Every row belongs to one group in each of 4 separate groupings. Each group adds its own fixed numbers to the row, and there is some noise. The rows also spread widely along 12 directions, which tell nothing about the answers.
In the rows, zero is written as 128.
Known rows, each followed by its group in each grouping:
[150 174 113 105 158 113  72 131 157 139 157 146  84 126 149 165 133  86
 165 116 188 139 146  81 101 171 213 249 165 125  91  96 124 109 172 128
 135 161 124  82 124 136  80 190  91 128 135  84] -> k855 (2) (1) k299
[102 111 136 113  79 136 156 145  98 103 162 146 124 141 138  92 150 108
 227 170 174 132 169 101 151 157 192 176 146 148  81 110 116 152 122 116
 139 147 111 136 115 108 113 138  61 117 130  92] -> k630 (0) (2) k751
[112 161 104  98 144  66 143 161 114 116 143 128 106  98 139 147 169 128
 133 119 144 124  89 100 106 113 206 168 142 102  91 120 127  74 134 112
 141 177 157 108 108 127 121 171 119 122 135  91] -> k506 (1) (3) k299
[125 179 120 156  75 140 122 140 129  85 116 136 150 133 172 127 115 169
 166 163 150 110 153 112 128 104 162 224 117 126 115 105 127 192 111 119
  83 130 124 154 124 106 105 123 127 184 193 113] -> k487 (2) (0) k382
[118  86 120 115  92 101 142 158  86  96 110 155 156 138 134 161 149 162
 139  97 130 132  56 125 104  71 179 148 140 111 125 141 126 113  89  77
 169 203  95 124 168 151 142 156 146 113 185  72] -> k506 (1) (3) k381
[ 92 170 139 126 125 114 171 151 115 103 140  83 128  80  75  88 164 141
 165  95 124 131 132 134 149 174 205 160 145 112  60 110 159 129 132 145
  99 124 120 115  70 101 124 107  93 104 121  79] -> k855 (0) (0) k381
[132 121 129 101 148 171  96 144 133 132 131 133 127 142  99 172 110 142
 122  73 167 168 124 130 113 158 143 224 146 115  89  99 132 150 154 130
 145 168  74 101 184 164 104 138 131 105 154  76] -> k487 (2) (2) k382
[ 91 152 123  95 140 101 167 166 112 116 140 109  98  90 109 128 157 137
 146 129 151 136 132 103 146 141 170 177 132 100  80 114 177 133 147 132
 137 106 147 127 115 116 144 114 113 115  99  76] -> k630 (0) (1) k751
[109 145 109 105 146 147 133 185 103 102 155 117 159  95 103 172 143 184
 110  88 147 129 113 182 142 165 152 182 140 149  71  70 104 152 127 161
  96 142  93 134 164 127  95 152 150  98 109  86] -> k506 (1) (3) k299
[105 126 127  87 169  81 141 107 136 164 131 172 160 125 150  97 132 106
 119 147 129 123 138  74 103 162 168 150 154  68 106 146 136  98 144 108
 158 139 126 118 164 169 122 111 129 143 110  87] -> k630 (0) (2) k299
[132 178 140 162  72 154 132 139 119 104 109 137 116 171 149  79 111 173
 199 173 164 145 171  67 150  96 129 219  94  89  73 121 163 182 130 114
 105 148 135 130 108 105 146 115  93 199 207 124] -> k506 (0) (0) k299
[126 139 124 110 148 144 102 153 123 140 105 148 132 136 137 164 106 152
 112 121 152 144 110  87 117 134 130 214 127  90 107 127 155 140 145 122
 136 146 116 125 189 150 129 126 150 147 160  86] -> k630 (1) (0) k381
[127 166 116 158 113 187 147 146 131  64 110 124 161 157 112 103  81 144
 150 187 121 132 133 127 137 105  62 160 115 109 109 128 139 218 109 142
 120 109 131 149 156 127 146 106 156 147 189 116] -> k506 (1) (3) k382
[147 105 119 127 107 105  72 148 118 109 103 142 101 130 140 201 130 150
 158  78 172 136 113  93 111 114 208 212 150 131 101 128 156 167 141  98
 141 152  89 102 142 120 115 149 131 118 167  38] -> k855 (1) (2) k751
[125 136 110 144 116 119 114 113 138  70 104 148 171 136 134 106 105 175
 140 130 127 100 141 132  91  67 141 126 139 119 119 151 119 187  71  94
 138 102 100 113 134 122 140 135 146 134 190  48] -> k630 (2) (2) k381
[129 159 119 139 106 114 124 124 134  80 131 129 158  98 131 114 139 174
 147 107 129 103 165 146 124 131 197 155 150 144  86 118 100 154  97 126
  82 138  85 128  91  98  84 141 107 133 162  81] -> k487 (1) (3) k751
[119 120 125  67 161 108 117 132 140 154 137 145 122  93 126 155 144 130
 104  92 144 152 141 101 129 182 186 198 151 106 100 116 128 108 173 131
 128 140  86 117 145 154  76 130 102 105 103  94] -> k487 (1) (3) k382
[126 139 139 114 148 192 152 141 125 110 135 120 139 162  63  89 105 121
 135 130 121 175 104 114 130 140  77 145 130  87  87 137 132 113 127 132
 172 185 109 107 164 165 146 137 115  94 179 112] -> k506 (1) (3) k381
[ 88 155 113  78 143 141 154 156 106 120 169 138 102 119 120  96 150 186
 138 127 193 149 168 129 149 146 141 188 122  98  52  94 129 117 127 141
 120 136 136 103 142 133 125 151  96 118 111 103] -> k506 (2) (3) k381
[140 130 111  99 154  56  85 110 150 132 104 162  96 103 155 155 135 159
 113  96 154 126 139  66  99 105 200 170 149  88 109 162 158 119 145  94
 142 124 118  94 123 132 116 146 127 137 150  53] -> k855 (1) (3) k751
[145  88 136 120 136 124  87  87 172 119 112 144 118 125  97  84 120 164
 154  99 132 146 210  74 143 137 143 120 151 122  91 173 145 187 146 113
 136  57  59  88 103 107 121 129  63 101 151  46] -> k506 (1) (0) k299
[ 95 230 115 132 111 136 185 145 123  90 152 108  94 138 118  50 140 140
 186 172 167 137 154 105 129 117 149 195 114  71  53 112 150 117 123 135
 101 167 189 107  70 109 146 126  87 161 168 131] -> k506 (2) (3) k382
[103 134 121 109 120 144 161 169  97  73 165 103 104 120 103 112 147 139
 175 148 158 143 143 131 152 125 148 151 123 150  76  97 120 153 114 134
 144 129 134 129 118 107 131 156  93  92 132  86] -> k487 (0) (2) k751
[125 121 113 144  96 126 113 138 129 101 129 165 158 133 160 142 123  89
 199 170 151 108 149 110 128 171 183 189 178 145  99 123 132 205 130 127
 112 115 105 128 155 117 102 127 120 132 132  86] -> k506 (1) (3) k299
[ 77  88 147  90  75 140 194 161 103 119 140 125 145  87 109 109 161 134
 171 145 118 151 152 110 201 180 157 165 126 128 102 119 154 183 164 130
 112  83  79 177 124 118 105  61  79  89  86 114] -> k506 (1) (3) k382
[101 185 111 141 165 117 164 126 151  82 126  87 157  98  71  81 121 147
 115 125  96 109 118 145 105 116 126 104 147  92 101 141 147 150 101 142
 122  96 154 111 105 121 154 114 149 112 159  71] -> k506 (2) (0) k382
[127 145 119  70 182 145 119 151 124 140 188 129 113 122 112 121 146 146
 121 120 167 156 143 105 137 176 149 173 131 134  80  85  74  63 149 152
 142 173 121 111 145 144  85 205  79  98 116 113] -> k506 (1) (0) k299
[101 119 152  73 116 132 144 135 125 164 128 139  91 121 114  93 148 219
 128  88 171 182 183  67 163 115 138 199  86  79  75 133 164 106 170 103
 129 128  91 122 121 129 135 112  61 134 144  94] -> k630 (2) (0) k299
[130 151 124  90 161  91 129 111 167 116 142 125 117  90 111 121 132  97
 116 126 103 133 117  85 101 106 161 125 146 113 138 160 111  86 144 103
 179 121 122 120  97 139 104 158  89  95 153  89] -> k630 (2) (3) k751
[ 90 145 110  93 153 151 161 193  84  95 151 102  89 128  88 147 139 201
 111  99 184 162 104 148 130  95 110 175 103 106  59  91 151 119 115 132
 151 160 155 111 173 135 169 155 149  99 146  69] -> k487 (2) (2) k751
[100 103 135  97 117 125 148  97 136 128 118 160 145 128 121  56 137 197
 148 119 152 131 220 102 152 149 146 149 135  90  80 148 158 170 124 118
 104  86  78 113 122 119 131  83  87 134 120  64] -> k630 (1) (1) k382
[145 113 138  99 124 133 109 112 144 129 123 171 157 135 152 130 101 140
 129 146 127 139 149  83 126 120 130 169 130 116 136 141 108 145 137 107
 160 134  76 151 166 158  93 134 112 139 162 108] -> k630 (0) (3) k751
[108 194 125 108 168  84 146 130 146 149 130 107  93 105  99  90 154 157
 118  87 146 146 131  83 105 129 180 175 133  49  59 135 171  66 151 117
 124 161 162  77  87 131 147 132 100 142 152  83] -> k506 (2) (0) k299

New rows, each followed by its group in each grouping:
[ 95 146 114  63 161  79 159 144 107 140 179 141 142  94 140 132 168 124
 114 122 147 117  95 118  98 142 209 152 149 115 110 104  79  29 120 110
 160 195 144 131 140 156  94 177 111 104 111  92] -> k630 (2) (2) k751
[157 180 101 166 124 138  75 160 135  75 130 115 128 132 128 171 120 139
 171 115 157 111 116 132 101 122 187 202 157 158  87  94 108 171 114 140
 103 159 120  99 114  96 101 193 129 135 188  72] -> k506 (1) (0) k299
[145 150 121 123 138 115 125 126 149  81 132 115 137 103 116 129 117 103
 130 151  91 124 109  95 120 102 142 119 135 140 145 151 103 134 128 115
 158 114 120 145 104 124 103 153 115  99 169  96] -> k855 (1) (3) k751
[106 129 127 110 107 120 154 140  99 115 112 144 182 125 138 122 137 197
 114 111 126 119 113 130 118 101 160 163 113 103 112 117 108 126 102 103
 118 176  95 150 147 142 116 114 146 146 164  89] -> k630 (1) (2) k382
[141 213 103 134 169 142  94 154 154 107 124 106 129 108 113 171 112 123
 126 107 148 116 125 135 100 167 171 234 157 114  84  88 138 161 146 162
  90 138 126 104 122 121  94 140 150 141 139  78] -> k630 (1) (1) k382
[102 163 148  96 120 121 176 161 117 121 129  79  93  80  72 113 162 134
 134  91 106 169  96  92 161 135 171 170 108  91  85 132 166  92 170 118
 135 147 116 128  69 122 125 102  79  90 139 109] -> k855 (1) (3) k381
[124 173 138 121 125 128 152 145 129 104 147  91 140  95  87 111 154 143
 143  83 110 145 120 144 130 141 191 165 134 125  73 100 107 100 133 131
 115 181  89 120  74 121  88 149  86 111 155 106] -> k487 (0) (3) k299
[104 134  93 111 171  94 126 147 126  92 169 140 146  94 140 143 138  78
 158 175 147  86 126 127 104 174 187 128 191 163 114 122 104 142 105 146
 137  99 159 126 153 110 109 179 134  95  97  56] -> k630 (1) (0) k751
[115  84 138  78 172 100 144 117 135 149 124 140 136 113 103 113 133 134
  90 119 103 156 111  65 130 124 121 108 126  90 135 170 147  93 154 100
 188 114 113 127 164 162 143 130 120  90 133  73] -> k855 (1) (0) k299
[133 212 113 134 139 120 115 108 169  95 135 114 101 118 129  82 123 135
 158 143 151 121 187  94 108 125 173 189 134 106  81 120 125 152 133 130
 100 113 140  94  59 105  99 137  84 148 167  95] -> k487 (2) (2) k382
[156 198 130 134 110 160  95 123 164  89 133 108  83 129 109  94 116 153
 183 127 155 150 194  86 139 118 154 198 115 134  69 127 115 150 144 132
 102 135 102 106  43  82  90 159  42 139 190 105] -> k630 (1) (3) k751
[144 177 118 139 163 171 106 136 152  96 120 117 150 131  91 126  96 169
 107 101 129 140 149 146 119 142 105 174 134 115  72 113 124 167 127 154
 103 137  95 105 147 132 112 138 147 129 173  89] -> k487 (1) (3) k299
[123 157 132 101 144 159 142 125 139 125 158 128 151 119 125  92 124 122
 133 161 127 139 163  99 145 179 137 174 127 127 110 106  91 121 144 148
 113 141 110 147 128 139  77 138  87 128 139 132] -> k487 (1) (0) k382
[157 162 125  85 129 133 115 148 123 113 158 130 122 117 137 152 135 169
 105 121 130 151 105  94 132  86 149 176  96 134 128  99  55  67 133 113
 155 200 103 148 116 142  68 203  88 123 181 140] -> k506 (1) (3) k751
[128 148 102 101 199  86 136 148 150  92 140  98 106  90  77 142 133 104
 101 116 102 139  84 115 101  97 132 100 146 110 112 143 135 114 135 130
 192 104 147  93 117 141 144 175 137  74 134  66] -> k506 (0) (3) k299
[137 178 129 136 138 190 135 166 128  91 151  90 107 158  71 116 108 131
 156 130 143 171 100 115 123 103  93 175 113 120  88 108 121 119 132 135
 162 182 139 109 135 133 145 180 104 108 202 109] -> k506 (2) (0) k299
[ 91 119 142  89 115 116 175 137 117 141 146 137 118 121 110  93 162 124
 155 110 144 162 134 100 137 149 180 172 139  89  78 133 149  81 149 103
 147 177 112 113 128 148 129 123  78 108 134 102] -> k487 (2) (3) k299
[121 171 133 138  85 136 125 147 144  99 118 115 138  94 124 136 128 156
 164 111 128 128 154 128 142 129 174 210 129 134  89 114 140 192 151 127
  84 102  83 141  89  94  94 103  99 139 155  95] -> k630 (2) (3) k299
[ 94 115 112  66 120 129 168 175  81 100 187 136 109 112 130 120 166 175
 148 152 173 144 138 125 165 125 150 145 112 149  87  92  88  98 116 131
 146 153 129 146 142 122 107 184  84  91 112 108] -> k506 (1) (3) k751
[161 163 112 140 138 147  76 164 164  62 117  80  92  93  82 190 112 137
 145  85 119 143 121 129 124  98 146 181 131 175 104 120 124 199 154 140
 127  83  83 109  79  83 101 170 107  88 170  59] -> k630 (1) (3) k299
[ 99 110 110  95 177 104 154 166 108 100 137 117 131 115  93 143 135 134
 111 122 128 137  88 130 111 104 119 113 132 113 105 130 141 133 121 124
 188 113 140 114 169 145 167 150 158  85 121  49] -> k630 (0) (2) k299
[135 160  95 156 106  93 103 122 145  67 105 168 156 127 200 153  98 135
 144 187 136  81 138 107  91  69 158 171 147 127 144 143 125 200  90  99
 120  99 142 147 155 117 117 141 166 174 190  86] -> k487 (2) (3) k751
[118 158 128 110 149 152 144 163 128 114 120 105 141 112  87 156 113 131
 113 106 122 156  95 134 127 141 120 193 128  96 100 111 151 149 153 145
 138 144 107 136 152 152 122 110 152 117 144 100] -> k630 (0) (3) k382
[171 227 126 123 160 137  93 133 181 121 114  92  71 118 102 130 106 140
 113 115 120 167 136  54 123  98 121 208  95  83  88 133 139 117 185 129
 131 139 130 100  65 123 104 148  85 148 195 129] -> k506 (1) (3) k299
[157 154 129 146 127 133 103 124 150 109 121 135 183 125 135 140 108 119
 130 136  91 115 107 100 110 130 156 162 147 134 137 127  92 144 127 118
 129 153  93 146 135 138  84 150 128 139 189 107] -> k506 (1) (0) k299
[156 129  92  80 159  40  76 113 154 109 127 172 106  93 192 175 134 143
  98 146 135 103 124  57  86  52 186 138 130 134 169 161  87 100 126  83
 175 106 130 130 119 128  92 206 116 131 155  77] -> k630 (1) (3) k751
[106 154 105  91 195 132 159 156 109  89 178 110 125 127  91 102 136 137
 113 139 149 135 118 145 112 130 122 111 135 120  79 102  96  87  95 147
 170 161 162 105 155 147 137 189 134  87 130  80] -> k487 (0) (2) k751
[103 132  99  91 195 142 138 148 132 114 172 149 136 132 121 132 116  86
 125 165 159 136 129 135 107 174 113 153 166 123  95 114 117 128 132 151
 163 126 149 110 209 165 128 171 147  92 105  88] -> k487 (2) (3) k299
[ 79 167 148 139  77 137 199 162 103 113 112  93 126 116  95  84 147 133
 186 140 129 149 136 100 171 151 157 200 117  69  59 115 202 186 154 129
  98 123 133 142  91 112 151  35 106 145 134 109] -> k506 (0) (2) k382
[110 107 136 135 119 168 151 123 132  86 122 127 169 143  71  90 109 158
 153 109 124 131 147 156 123 122 108 118 156 120  96 145 146 177  89 120
 150 118  83 117 160 132 158 113 129  95 168  46] -> k630 (2) (1) k751
[137 168 117  69 185 105 110 113 162 151 138 160 143 104 160 134 108 167
  57 142 127 126 145  77 110 107 120 172 113  88 146 126 101  90 145 114
 154 115 127 147 163 168  92 150 132 149 138 112] -> k630 (2) (1) k751
[115 172 119 105 183 124 144 161 119 136 145 100 114 121  78 126 146 142
 108  90 141 151  87 113 109 147 152 165 138  81  64 112 139  63 138 140
 142 197 152  89 135 146 142 164 128 113 148  86] -> k506 (1) (0) k299
[137 188 131 148 134 147 131 108 167 112 128 134 165 131 138  70  97  97
 158 199  99 115 166  73 124 150 122 155 132 114 119 148 113 156 135 133
 113 107 131 147 109 116 105 116  99 160 170 123] -> k630 (1) (0) k299
[139 123 123  73 159 158 106 165 118 123 150 126  86 132 117 160 122 169
 110 125 166 178 137  82 157 116 103 192  83 135 104 100 111 132 171 129
 163 120 108 130 158 140 108 171 103  95 137  98] -> k855 (1) (2) k299
[143 143 113 129 104  62  95 101 142  95 107 166 117 124 171 108 139 168
 166 124 150 109 163  83 101  73 212 158 145 105 104 149 125 149 101  85
 131 125 104  90  80 113 112 161  91 158 180  74] -> k506 (0) (3) k381
[137 181 117  97 118 128 125 126 142 106 156 137  97 121 152  90 137 153
 160 173 160 137 188  75 150 121 154 190 107 121  98 110  94 130 146 132
 109 127 130 131  75 109  79 160  56 145 148 140] -> k506 (1) (3) k382
[178 195  87 127 181 102  65 130 174  95 110 147 151 106 175 189  84 153
  61 159 103 102 110  89  92  72 110 171 115 121 158 126  87 165 137 126
 134  92 132 144 151 141  83 174 179 162 177 111] -> k506 (1) (3) k299
[126 159  93  63 177  79  99 149 136 125 154 137  63  97 142 165 156 131
 127 114 185 140 134  88 102 124 199 199 137 118  96 115 115  83 158 128
 143 143 146  88 103 124  96 200  92 112 116  79] -> k630 (1) (3) k382
[145 158 129 139 142 169  91 118 172 113 112 127  94 146  93 129  85 115
 155 109 158 164 164  96 113 147 121 206 156  97  75 146 175 177 157 131
 138 124 105  86 140 135 132 122 108 125 182  76] -> k487 (2) (3) k751
[140 130 137 110 124 180 117 162 132 116 128 122 119 141 102 153 107 123
 146 127 135 173 119  97 145 132 105 199 113 131 106 124 127 149 167 127
 152 146  85 136 152 139 112 142 101 107 164 108] -> k630 (1) (3) k299
[ 86 131 138  87 140  85 181 122 140 148 142 132 158  82 107  93 158  98
 129 113  96 133 117 105 121 160 185 131 158  90 107 153 137  79 151 107
 150 137 110 132 113 150 116 103  95 100 110  95] -> k630 (2) (3) k299
[162 119 126 130 108  99  83 134 137 107 102 149 106 143 149 188 118 103
 158 106 143 147  90  76  89  82 194 201 152 115 127 145 144 130 135  81
 177 188  98 106 139 144 116 172 120 135 205  77] -> k487 (0) (3) k751
[115 191 105 133 139  85 148 101 146 109 133 154 121 140 149  59 136  91
 180 182 153 105 158  77  92 143 188 157 167  69  80 153 143 114 112 119
 119 158 181  85  90 125 134 133 104 163 155 102] -> k506 (1) (3) k382
